There are 4 nested groupings, the coarsest first. Each group lies inside one group of the grouping before and may be the whole of it. The rows also spread widely along 11 directions, which tell nothing about the answers.
Some rows, each with its group in each grouping after it:
[  5 -27 -20  18  -8  31  -4  15 -27 -11  -7  14  19   4   9  28   4  21
   1  17 -14 -13 -20] => k_579 bom k_720 Sazev
[  6  24   0  -6  32  31 -17   8  17  -9  10  -7 -38  -5 -22  55  18  45
   4 -14  19   1  -6] => k_579 bom k_720 samil
[-19 -10  -6 -12   1  -5   9  16   4 -17 -18   8   6  -7   9 -14 -14 -20
  14  -2   0   6   1] => k_579 vaf k_832 Ramup
[ 13  -3  18 -14 -12   9  32  21  -1 -26  15 -30 -27  12  -2   2  24  12
 -35 -13  14 -15 -10] => k_579 vaf k_832 dor
[  3 -10  -3 -10  16  12  36  19  16 -22   0 -28   3  14  20 -13  -8 -10
   9 -17   7  -7  -8] => k_579 nufe k_552 lize
[ -3 -23  -3  14 -13  15  -7  -6  -1 -17  11  10   5  -7  24   1  27 -12
   5  21 -16  -2 -12] => k_919 kimup k_47 paru
[ 19 -47  17  -8   0   5   7   4  -4 -10  -6  -6  19   5  28 -30  -3 -14
 -12  11  10 -18   2] => k_919 Regat k_705 kozo
[ -5 -34  -2  -5 -10  -3  -1  23  -8  -7 -25  10   7   8  27 -10  19   9
  16  36   1  29 -13] => k_579 vaf k_901 dunu
[ 18 -14  17 -40  23 -16 -18   3 -26   1 -29   2 -14   1 -22 -14 -46  36
 -50 -17  36 -20  10] => k_579 vaf k_351 terez
[ 26   4  14 -20  22  30 -22 -28  -6 -13 -30   3   9  -4  11 -18 -16 -11
 -15  -1  28  -3  -1] => k_579 pami k_847 Sig
[ 16  14  10 -23  20  10 -58 -58 -15 -19 -15  25  -3 -23 -11 -26 -29 -22
 -36 -10  13  -2   2] => k_579 pami k_847 Zakam
[  9 -14  -3  -8 -15  28  33  28 -39 -13 -32  10  17  -3   3 -12 -14 -10
 -17  -5   3 -23  10] => k_919 kimup k_755 lema
[ 10  14  -7 -25  -1  23  -4  -5  -8 -24   8 -25 -14  13   6  -1  25   4
 -19 -17   8  26 -23] => k_579 bom k_371 Zeru
[-12 -15  10  -3 -21 -19  12   6  10  -7  -1 -25   7  -2  23   2   1 -14
 -16  -5  16 -28  -9] => k_919 Vagen k_923 biz
[ 16 -12 -13  -2  24  59  -8  -3 -18   1 -25   3  28   7  22  23 -11  19
  10  -3  19 -11  -5] => k_919 kimup k_755 busab
[ 21 -26  23  -8   3   2  25  21  -6 -16  -6   5 -16  -9   3 -33   1  -5
 -17  14   4 -23  16] => k_919 kimup k_47 rad
[-10  -7  -5 -19  12 -11   6  11  -2 -10 -24  -7   9   3   3 -13 -41  -2
  -7 -20  13 -14  -1] => k_579 nufe k_510 sise
[ 19  -6  16 -21   9  10  28  23  -8 -24 -16   3 -17  -6 -16 -29  -5 -16
 -20  -8   7 -12  17] => k_579 pami k_50 suf
[ 14 -28  10 -14  -2  26   6   3 -14 -18 -12   8  23  -2  18 -29   2 -38
  -5  -3   4  -3   8] => k_919 Regat k_705 fubi
[ -8  24  -5  -3  -6  18  25  13  11 -22  -2 -18 -20  -8  12   2  21   0
   9  -2   4   5 -10] => k_919 kimup k_513 Mas
[ 15 -14  -6 -11   8  11   8  -4  -7 -30  -2  -2  -3  12  21 -44   7  -5
  -2  13 -13  22 -17] => k_579 nufe k_510 kaded
[ -4   6 -13 -24  13  -2   5  -2 -13 -18 -26  -3   8   1   2 -24 -43  -7
 -11 -24   8  -3  -5] => k_579 nufe k_552 Pel
[  6  -7  27 -31  -3  -6  33  25   7 -23  -2 -27  -7  -3  -5 -25  -6 -43
 -26 -32  21 -23  15] => k_579 bom k_576 femo
[  7  13  -5 -17  -2  17   4   0 -20 -20 -39   0   4  -2   6 -19 -14  -3
 -12   0  14   7  -7] => k_579 pami k_50 Pozet
[ 29 -18   7  -7  28  52   4   8 -11 -14 -14  15   6  -3   3  -4   1   1
   8  -2   7  -6  14] => k_919 Regat k_213 tamir
[ -7 -13  16  12   7   0  34  31  35  -3 -22 -20   3 -10  28   5 -11   3
  28  13  26 -31   4] => k_919 Regat k_705 kozo
[ 20 -22 -19   5  -3  22  30  13 -22 -37  10  -9  -1  12  16 -34  16   5
  -6  17 -31   8 -25] => k_579 bom k_576 femo
[  6 -26  16 -19   0  -5  -5   1  10 -17  12 -10  -3  11  14 -15  20 -22
 -14  -4   7   6  -5] => k_579 nufe k_510 kaded
[ 17  -9  23  -2   1  25  24   0   9 -20 -16 -14  18   1  32 -19  -8 -35
  -3   0  21 -23  -2] => k_579 nufe k_552 lize
[ -9 -12   2  -5  -3  -5 -15  -6   8 -11 -11  -4   4   0  26  -3   3   1
   4  16  11  11 -17] => k_579 vaf k_832 Ramup
[ 11  -8  -1 -21  15   2  17  38 -25 -11 -14  12 -29   3 -37   5 -16  33
 -27 -21   4 -13  13] => k_579 nufe k_552 lize
[  8  -3   1 -21   0 -13  60  30 -15 -32 -22 -27   1  -1  -1 -56 -47 -17
 -25 -20   3 -32   3] => k_579 bom k_576 femo
[-16  22  -5  26 -16  -5  22 -22  24 -42  27 -25 -17 -18  20  -7  -6  -5
  -9   6 -14 -30 -33] => k_579 vaf k_832 Ramup
[ 14 -20   6 -42  25   0  17  38  -6  -2   0 -20 -29  16 -21  -3   2  32
 -23 -29  23  -4  16] => k_919 kimup k_513 Mas
[ -7 -11  -2 -27   3 -12 -14  -6  24 -14 -10 -25   0  15  40 -28  31 -18
  17  14  14  53 -21] => k_579 pami k_50 Pozet
[  0  11  -1  20 -24  50  16 -14  -9 -30 -21   0  38 -13  30   3  -2 -52
   0   2   1 -27 -15] => k_579 pami k_50 suf
[ 11 -13   5 -12   6   8  14  11 -18 -19 -16   4  -2  -2  -3 -19 -23   8
 -18  -1   6 -17   1] => k_579 vaf k_901 dunu
[  7  -8  -3 -30   3   4  -2  -7 -23 -22 -14  -2   4   4   3 -33 -22  -6
 -24 -13   7   4  -6] => k_579 vaf k_901 dunu
[ -5  10  16 -15  -7   7 -14 -23  19 -20  -7 -24  13  -7  32 -14   9 -48
  -2  -6  23   8 -15] => k_579 bom k_576 femo

New rows, each followed by its group in each grouping:
[-10   8   1 -14 -21 -23 -13  -4  -8 -18  -8 -16 -15  -4   4  -8   5   5
 -28   1   8   9 -22] => k_579 bom k_576 femo
[ -6 -12   2   5 -18   2   9  16 -18 -20  18  27 -12 -24 -28  13   6 -22
 -27 -16 -21 -37  15] => k_919 Vagen k_923 biz
[ -4  -1 -10 -12  16   0   4  -2   3 -13   5 -12  -7  -5  -3   0 -19   6
 -11 -24   4 -20  -2] => k_919 Vagen k_923 biz
[  2  36   8 -28   9   7  12  -6  11 -32   4  -5 -38 -19  -7 -29  17 -23
  -5 -16   3  19   5] => k_919 Vagen k_923 biz
[ 13  14  18  -6  -2  27   6 -18  -5 -33   7   0  -9 -18  -4 -11  -5 -23
 -27 -13   7 -25  -2] => k_579 vaf k_901 dunu
[ 11  -4   6 -27  12 -18  13   3  14 -21   6 -37 -33  12  14 -38  10  26
 -12  -2  12  20 -12] => k_919 Regat k_213 tamir
[ 15   7 -11   9 -13   9   2 -25 -28 -45  23   7 -21  -5  -9 -27  -3   9
 -45   2 -33 -16 -26] => k_579 nufe k_510 kaded
[ 23  18  -9   8  31  40   3 -29   7 -40  43 -16 -31  -4  -4   4   6  28
 -18 -12 -13 -16 -26] => k_579 vaf k_351 terez
[ 25  13 -17 -16  20  56 -28 -35 -16 -16  18 -22  -4  18   9  26  22  33
 -25 -26  12   8 -30] => k_919 Vagen k_923 biz
[ 31 -44 -20 -17   8  19  15  -9 -31 -29  22 -13  12  26  22 -49   7   2
 -26  -2 -26   5 -19] => k_919 Vagen k_923 biz
[ 16   5 -28 -17   8  10  10  -3 -35 -32 -17  -1 -16  13  11 -45  -6  41
 -13  18 -16  37 -31] => k_579 vaf k_351 terez
[-14 -29 -13  21 -18 -18  12  22  -5 -24  19  17 -20 -10  -4   2  15  19
  -3  26 -35  -8 -16] => k_579 vaf k_901 dunu
[  4   1  -5 -25  32  11  11  13  13 -11   7 -24 -23   6  -5   1  -6  21
  -3 -29  16  -5   2] => k_919 kimup k_47 rad
[  6  -3  -1  -1  21  11  -3  -7   4  -8 -21  -7   3  -7  16 -10 -26  20
   3   5  17 -13  -7] => k_919 Regat k_705 fubi
[  4  12   3 -13  11  23 -39 -25   8  -9 -23   6   1  -5  16   7  14  -6
   6   9  21  25 -12] => k_579 pami k_847 Sig
[ 13   8  30 -35  12  23   0   2  12 -14  -7 -17  -5   5  -1   3   5 -30
 -19 -36  39  -8  11] => k_579 nufe k_510 kaded
[ 13 -17  29 -34  -7 -24  -1 -10  -4  -8 -33 -15   6  -3  35 -67 -15 -25
 -24  18  32   2   4] => k_919 kimup k_513 Mas
[-18  -4  13  -3 -17 -32   7   5  11 -10  -8  -2  -7 -23   7 -10 -12 -22
 -13   0   9 -26   5] => k_919 Vagen k_923 biz
[  3 -20   6 -20   5 -14  -3 -14   9 -22  21 -23  -1   4   1 -19  -9 -26
 -33 -28   5 -21  -5] => k_579 pami k_847 Zakam
[ -9  31  -2 -21 -15   6   3  -7  -8 -12 -21 -25  -4  -4   9   7  -6   0
 -23 -25  28  -6 -13] => k_919 Vagen k_923 biz
[ -8 -10 -18 -24 -10 -17 -12 -26 -16 -14  -5 -27  19  10  25 -27 -23  -5
 -31 -18   7  -2 -25] => k_919 Vagen k_923 biz
[ 18 -16  -8 -32  20  25  40  45 -15 -13 -12 -11 -12  18  -6 -12  10  16
   0 -20   5  10  10] => k_919 Vagen k_923 biz
[ 19  -5   7 -34  11  16 -15 -15 -14 -20 -10  -5  -2  10  15 -31   9  -5
 -18  -1  15  31 -12] => k_579 vaf k_351 terez
[ 22 -18 -19  -6  31  25  -2  11 -16 -17  24 -13 -21  17 -20  20   3  53
 -23 -18 -10 -11 -16] => k_579 bom k_576 femo
[-13  -6   6  15 -14 -16 -21 -15   7 -21  16   9  -9 -26  -1   5   3 -18
 -16  10 -12 -21 -12] => k_579 bom k_576 femo
[ -4  21  -4 -14  -7 -11  14   1 -15 -33  14  -8 -38 -13 -33  -6 -21  19
 -46 -28  -5 -26  -8] => k_579 vaf k_901 dunu
[ -9 -27  -1 -19  -8 -18   5  18  -6  -7  11 -13 -11   5  -2   0   9   3
 -24 -16   4  -8   1] => k_919 kimup k_755 lema
[-28 -16   5 -26 -22 -24   8  34   4  -6 -14  -5   4   5   3   7   7 -36
  -5 -25  14   8   5] => k_579 nufe k_552 lize
[  9 -14 -10 -23  18  40   7  17 -20  -9 -30   0  22  14   7   5 -15   6
   5 -16  18   4  -1] => k_579 vaf k_901 dunu
[  6 -15   7 -25 -12 -39  52  18  -2 -29 -13 -28 -12   3  24 -82 -14 -17
 -18  10  -2  -1  -3] => k_919 Vagen k_923 biz
[  6   3   2  -4  32   5  33  28  21 -17  26 -13 -44 -11 -29  17  -3  26
  -7 -28   0 -37  14] => k_919 Vagen k_923 biz
[  7  -3   2  -2  -1  23  -2   2  -6 -18 -12  13  -5 -11  11  -8  16  -3
   7  14   0  11  -3] => k_919 Regat k_705 kozo
[ -6   3 -22 -18  50 -15   1  -9  13 -17  21  -9 -26 -12 -26 -11 -49  22
 -10 -40  -8 -26   6] => k_919 Vagen k_923 biz
[ 37 -24  24  -8  17  23  -1   2 -12 -14 -11  15 -12  -7   2 -25   4  12
 -14  17   9  -9  13] => k_919 Regat k_213 tamir
[ -7   3   8  -9 -10  18   3   2   9 -13  -9 -18  11  -4  17  13   4 -21
  -3 -22  22 -12  -3] => k_919 Regat k_213 tamir
[ 25 -15  -3  11   2   5  -6 -21 -22 -24  14   0 -22  -3   7 -22  -1  44
 -37  27 -15 -21 -21] => k_919 kimup k_47 paru
[  9 -24  25   4   5  -4  -4   8  20 -11  13  -9 -13  -8   7   8  18  -3
  -9  13  11 -20  -1] => k_579 bom k_576 femo
[ 20  14 -11  19  19  37  20 -13 -11 -42  11  16 -16 -17  -7 -18 -18   4
  -8   1 -28 -25  -9] => k_579 nufe k_552 lize
[ 31 -37  -1 -13  10  60 -43 -20 -49  -2  -2  31  30   4  -3  18   1  -5
 -35 -15   5 -18   5] => k_919 kimup k_47 rad
[ 10  -8  -3 -16  21   9 -39 -34   1 -10  11 -12  -6   2   7   1  -7  21
 -20 -15  13   1 -14] => k_919 Regat k_213 tamir
[ 21 -20  23 -36   5  -4  30  28  -5 -17 -25 -12  -8   9   1 -43  -2 -19
 -20  -7  21   0  16] => k_579 pami k_847 Zakam
[  4  24  -8  -2  40  34  24  -3  32 -21  -2 -41  -9   5  19  12 -20  29
  20 -17  26 -14 -20] => k_579 vaf k_901 dunu
[ -7 -10   4   4 -18  -7   1  -4  -7 -12 -25  -7  25  -9  25  -8 -28 -15
 -12  11  14 -27 -14] => k_579 bom k_720 samil
[ -3   7 -13  -1   4  26   9   4 -14 -21   3   7  -6 -14 -11   8 -12  -3
 -11 -21  -8 -24   1] => k_919 kimup k_47 rad
[ -3   6   5 -33  22 -22 -16 -16  -1 -11 -19 -10  -4  -3  -8 -25 -55   1
 -29 -30  24 -17   1] => k_579 nufe k_510 sise
[ 20 -48  16 -16  -1  13   9  11 -16 -20  15   3   8   9   1 -17   8 -21
 -28  -8  -2 -18   5] => k_579 vaf k_901 dunu
[ 13 -35  27 -30  14 -31   9  14  10  -1 -19 -28   5   7  15 -36 -34  -6
 -25  -4  36 -23   9] => k_579 bom k_371 Zeru
[ 10 -48  36 -33 -27 -44   6  30 -17   5 -23  -2  -7   5   8 -33  11  -7
 -42  15  25  -8  15] => k_919 Vagen k_923 biz
[  6  -5  12  10  -8  23  16  -7   3 -16  -9 -17  21 -10  23  -1 -20 -17
 -14  -8  19 -47  -6] => k_919 Regat k_705 fubi
[-19 -42 -13   1 -29   1  -3  10 -20  -5   1   9  40   0  14  16   0 -36
 -12 -15 -10 -25  -3] => k_919 Vagen k_923 biz
[ 28 -35   2 -32  23  10  11  20 -14 -12   3  -5 -18  17   2 -36  18  19
 -12   4   0  18   6] => k_919 kimup k_513 Mas
[-16  32  -4 -21 -21 -16   0 -19 -14 -23 -39 -11   3 -18  13 -38 -39 -17
 -20 -13  16   1 -10] => k_919 Regat k_213 tamir
[  2  16  -1 -28  11  20  33   5   8 -26   2 -37  -3   2  10 -22 -10 -24
  -8 -39  16 -12   1] => k_919 kimup k_513 Mas
[ 18 -26  11 -21   1  15  37  48 -14 -14  -6  -9 -14  17  -5  -2  20  15
 -16  -6  10  -1   3] => k_579 vaf k_351 terez
[ -7  -1  -7 -16   9 -14 -18 -14  12 -25  36 -11 -24  -6 -11  -6   6 -10
 -20 -23 -12   5 -12] => k_579 bom k_371 Zeru
[-10  -7   5   2 -13  -8  17   0  19 -31  25 -14 -12 -13  12 -17  16 -29
  -3  -8 -13  -9  -5] => k_919 Regat k_213 tamir
[  6 -26   8 -25   2  -9   5   6  -1 -17  13 -22 -10  14   4 -14   4   5
 -27 -13  11  -4  -9] => k_579 vaf k_901 dunu
[ -6 -16   7   9  36 -13 -41 -13  25   3   9  15 -10 -26 -13  28 -32  16
  -1  -1  10 -35   6] => k_579 bom k_371 Zeru
[  7  -5  -6  19   4   6   4  -8  -9 -26   7   8 -12 -16 -13   0 -22  14
 -27   4 -15 -43  -9] => k_579 pami k_50 suf
[ 31  -6  21  -8  -9   7  33  14 -29 -29 -11  -5 -15  -6 -10 -32 -18   7
 -47   6   6 -39   2] => k_579 bom k_720 samil
[-11  -5 -18 -11  -9   6  -4  -2 -33 -13 -23  12  16  -8   0  -8 -32  -6
 -19 -15  -2 -17  -2] => k_919 kimup k_47 paru
[  3  -8  -7 -25  43   3  16  22  20  -5  -9 -14 -15   5   4 -10  -9  18
  22 -13  13   9   8] => k_919 Vagen k_923 biz
[ 22 -19  22 -12  19  21 -22 -22   9 -13  -7  -6  15  -2  28 -20   3 -26
  -2  10  20   1  -4] => k_579 bom k_576 femo
[ 10  13  -4  -8   5  17 -15 -24  -7 -13  14 -26 -20   3   3  19   3  39
 -36 -17  18 -18 -22] => k_919 kimup k_755 busab
[ 18 -48  12  20   2  34  34  21   5 -14  -6  -3  33   1  35  -7  -1 -19
  16  15   1 -38   5] => k_919 Regat k_213 tamir
[  6 -19  35 -22 -26  -5 -26  -5 -11  -8 -26  17   8  -3  16 -18  20 -40
 -24  15  24  12   4] => k_579 nufe k_510 kaded
[  6 -10   6 -16  36   8  31  36  19   7 -33 -24  -1   5  12   6 -26  28
  18  -9  38 -22  12] => k_919 Vagen k_923 biz
[ 28   8   1 -28 -10  26  11  11 -46 -21 -27  -4 -13  18  -6 -13   5  25
 -44  -9  14   9 -13] => k_579 nufe k_552 Pel
[ -4   4 -10  -5  -4  -8   7 -13  10 -34  21 -28 -24   8  21 -22  15  17
 -10   8  -9  17 -35] => k_579 vaf k_832 Ramup
[  7   0  13 -35  -9 -13 -19   7 -22   0 -36  -5 -18   3  -3  -8  -1  32
 -32  -2  34  16  -1] => k_919 Regat k_213 tamir
[ 18 -57   0  17   6  11  28  30  -7 -21  16   5   9   4   8 -13   6  -3
  -1  19 -26 -29  -2] => k_579 bom k_576 femo
[ -3  15  -6  -9  -3   7 -35 -34 -26 -22  -7  31 -10 -28 -11 -15 -15 -10
 -26  -2  -9  -3  -1] => k_919 kimup k_47 paru
[  1  22 -12 -40  47  17   9  15  20 -17   5 -35 -26  11 -15  10 -13  20
   7 -48  23  11  -2] => k_579 bom k_720 Sazev
[ 12  -5  -8  -8  15  21   2  25 -12  -1 -18   7 -22   4  -3  19  22  50
   5  13   7  15  -4] => k_919 Vagen k_923 biz
[  6   4  -2  -1   6  -1  34  13   9 -23 -19 -23  -8   0  14 -23 -18   9
  -1   5   8 -15 -11] => k_579 pami k_847 Zakam
[ -2  -6  -5   7 -17 -29  17  -9   5 -32  10 -22 -20  -6  23 -43  -1  13
 -15  20 -16  -3 -25] => k_919 Regat k_213 tamir
[ 10   8   2   4   9  21  35   1   2 -35   5 -12 -10 -11   1 -18 -22  -2
 -11  -8  -2 -33  -6] => k_579 vaf k_901 dunu
[  7 -10   9  -9  13  11   0  31  -2  -2 -12  -2 -16   0 -15  29   7  26
  -7  -4  19 -10   4] => k_579 bom k_576 femo
[-21   8 -16 -15   4 -31  22  27   6 -15 -20 -18 -20   5  -2 -12 -27  26
   0 -10   5   4 -12] => k_579 nufe k_510 kaded
[  6 -22 -11   6  -9 -10  35   8   8 -23  -7 -41   8  21  41 -29  -4  14
  -6  19   0 -11 -34] => k_579 pami k_847 Sig
[ 14 -21  12 -27  14 -23 -33 -10 -16   3 -19  11 -17  -4  -2 -23 -11  28
 -30  13  18   5   4] => k_919 Vagen k_923 biz
[ 15 -18 -25  -4  12  19  -3 -14 -24 -18   9 -16   2  14  13 -10 -14  36
 -25  -5  -9 -13 -26] => k_919 kimup k_47 rad
[  9 -44  10  24 -13  31  23  23   5 -10  10  -7  23   3  26  25  21  -9
   5   7   1 -38  -3] => k_919 Regat k_213 tamir
[ 16  25 -12 -20  24  32 -17 -32 -22 -28 -23   6   5 -10   3 -30 -35  -3
 -11  -8   6   7 -11] => k_579 bom k_720 samil
[ 10   5  -1 -26  -1  34  43  14 -24 -31 -21  -6  14  -3   5 -39 -22 -42
 -13 -30   4 -18  13] => k_919 kimup k_47 paru
[  1   2 -30  -3  27  11 -12  -5 -18 -24   2  17 -24  -3 -17  -3 -18  49
  -4   3 -21  10 -17] => k_579 vaf k_832 Ramup
[ -1  17  -2   2 -11  41 -17 -14 -14 -12 -12   1  16  -3   6  43   0  -7
 -19 -22  20 -19 -17] => k_579 nufe k_552 Pel
[  8 -21  13 -24 -13 -15   2  -6 -12 -13   0 -15   3   2  11 -29  -4 -18
 -40 -11  12 -17  -1] => k_919 Vagen k_923 biz
[ 14 -30  -1   5 -11  13  44  36 -20 -23  -8  -5  -1  10   8 -13   2  20
 -11  17  -8 -19 -10] => k_579 vaf k_901 dunu
[  5 -26  -7   7 -37  -6   7  26 -41 -13 -26   6   3   7  13  -8  15  26
 -23  37 -10   5 -25] => k_579 bom k_576 femo
[  7 -23 -12 -12  17  12   4  27 -23 -11  -7   9   0   2 -22   7 -18  15
 -14 -18  -5 -16   5] => k_579 bom k_576 femo
[  8  -2  17  13   8   6   5  -5  19  -6 -29 -12   2 -12  36 -12 -12  17
  12  33  27 -17 -10] => k_919 Regat k_705 fubi
[ 27  -3  10   8  43  32  34  19  14 -21  -9   7 -18 -13 -15  -6 -23  13
   7   1   4 -41  17] => k_579 pami k_847 Sig
[ -7  12  -1  -2  11  11 -29   5  -2  -3 -35  38 -14 -23 -18  24  -2   9
  10  10   9   7   8] => k_579 pami k_847 Sig
[  6 -62  -1 -12   3 -23 -16  -3 -15 -12  15  15   2   3  11 -41   2  -6
 -18  18 -21   0   1] => k_919 kimup k_47 paru
[  3  22  34   6 -42  13  17  17 -12 -28  -3  12 -35 -25 -18  20  31  -8
 -37   7  10 -27   2] => k_579 vaf k_832 Ramup
[-16   5  -4  -5  10  -1  10  -5  25 -18  -3 -30  16  -6  23  -2 -30 -23
  10 -18  16 -22 -12] => k_579 bom k_720 samil
[  1  -5  17  -9   6 -19  28  23  23 -11 -25 -21 -13   3  26 -24  -5   5
   8  16  23   0  -5] => k_579 nufe k_552 Pel
[-11   9   4 -26   0  -8   0 -11  10 -18  11 -38  -7   4   0   6 -20  -3
 -33 -42  27 -22 -14] => k_579 vaf k_901 dunu
[ 13 -10  53 -31 -36 -30  17  21 -20 -13 -50   8 -13 -14   7 -53  -4 -25
 -40  27  36  -5  17] => k_579 vaf k_901 dunu
[ 38  -7  31 -56  41   3   2   7   8 -16  -4 -30 -32  15  -6 -43   6   5
 -26 -18  36  19  11] => k_579 bom k_576 femo
[ 17 -21  14  -4 -12   9 -12  -2 -25 -16  -9  18  -7  -1   5 -11  13  11
 -28  26   2   0  -8] => k_579 vaf k_832 dor
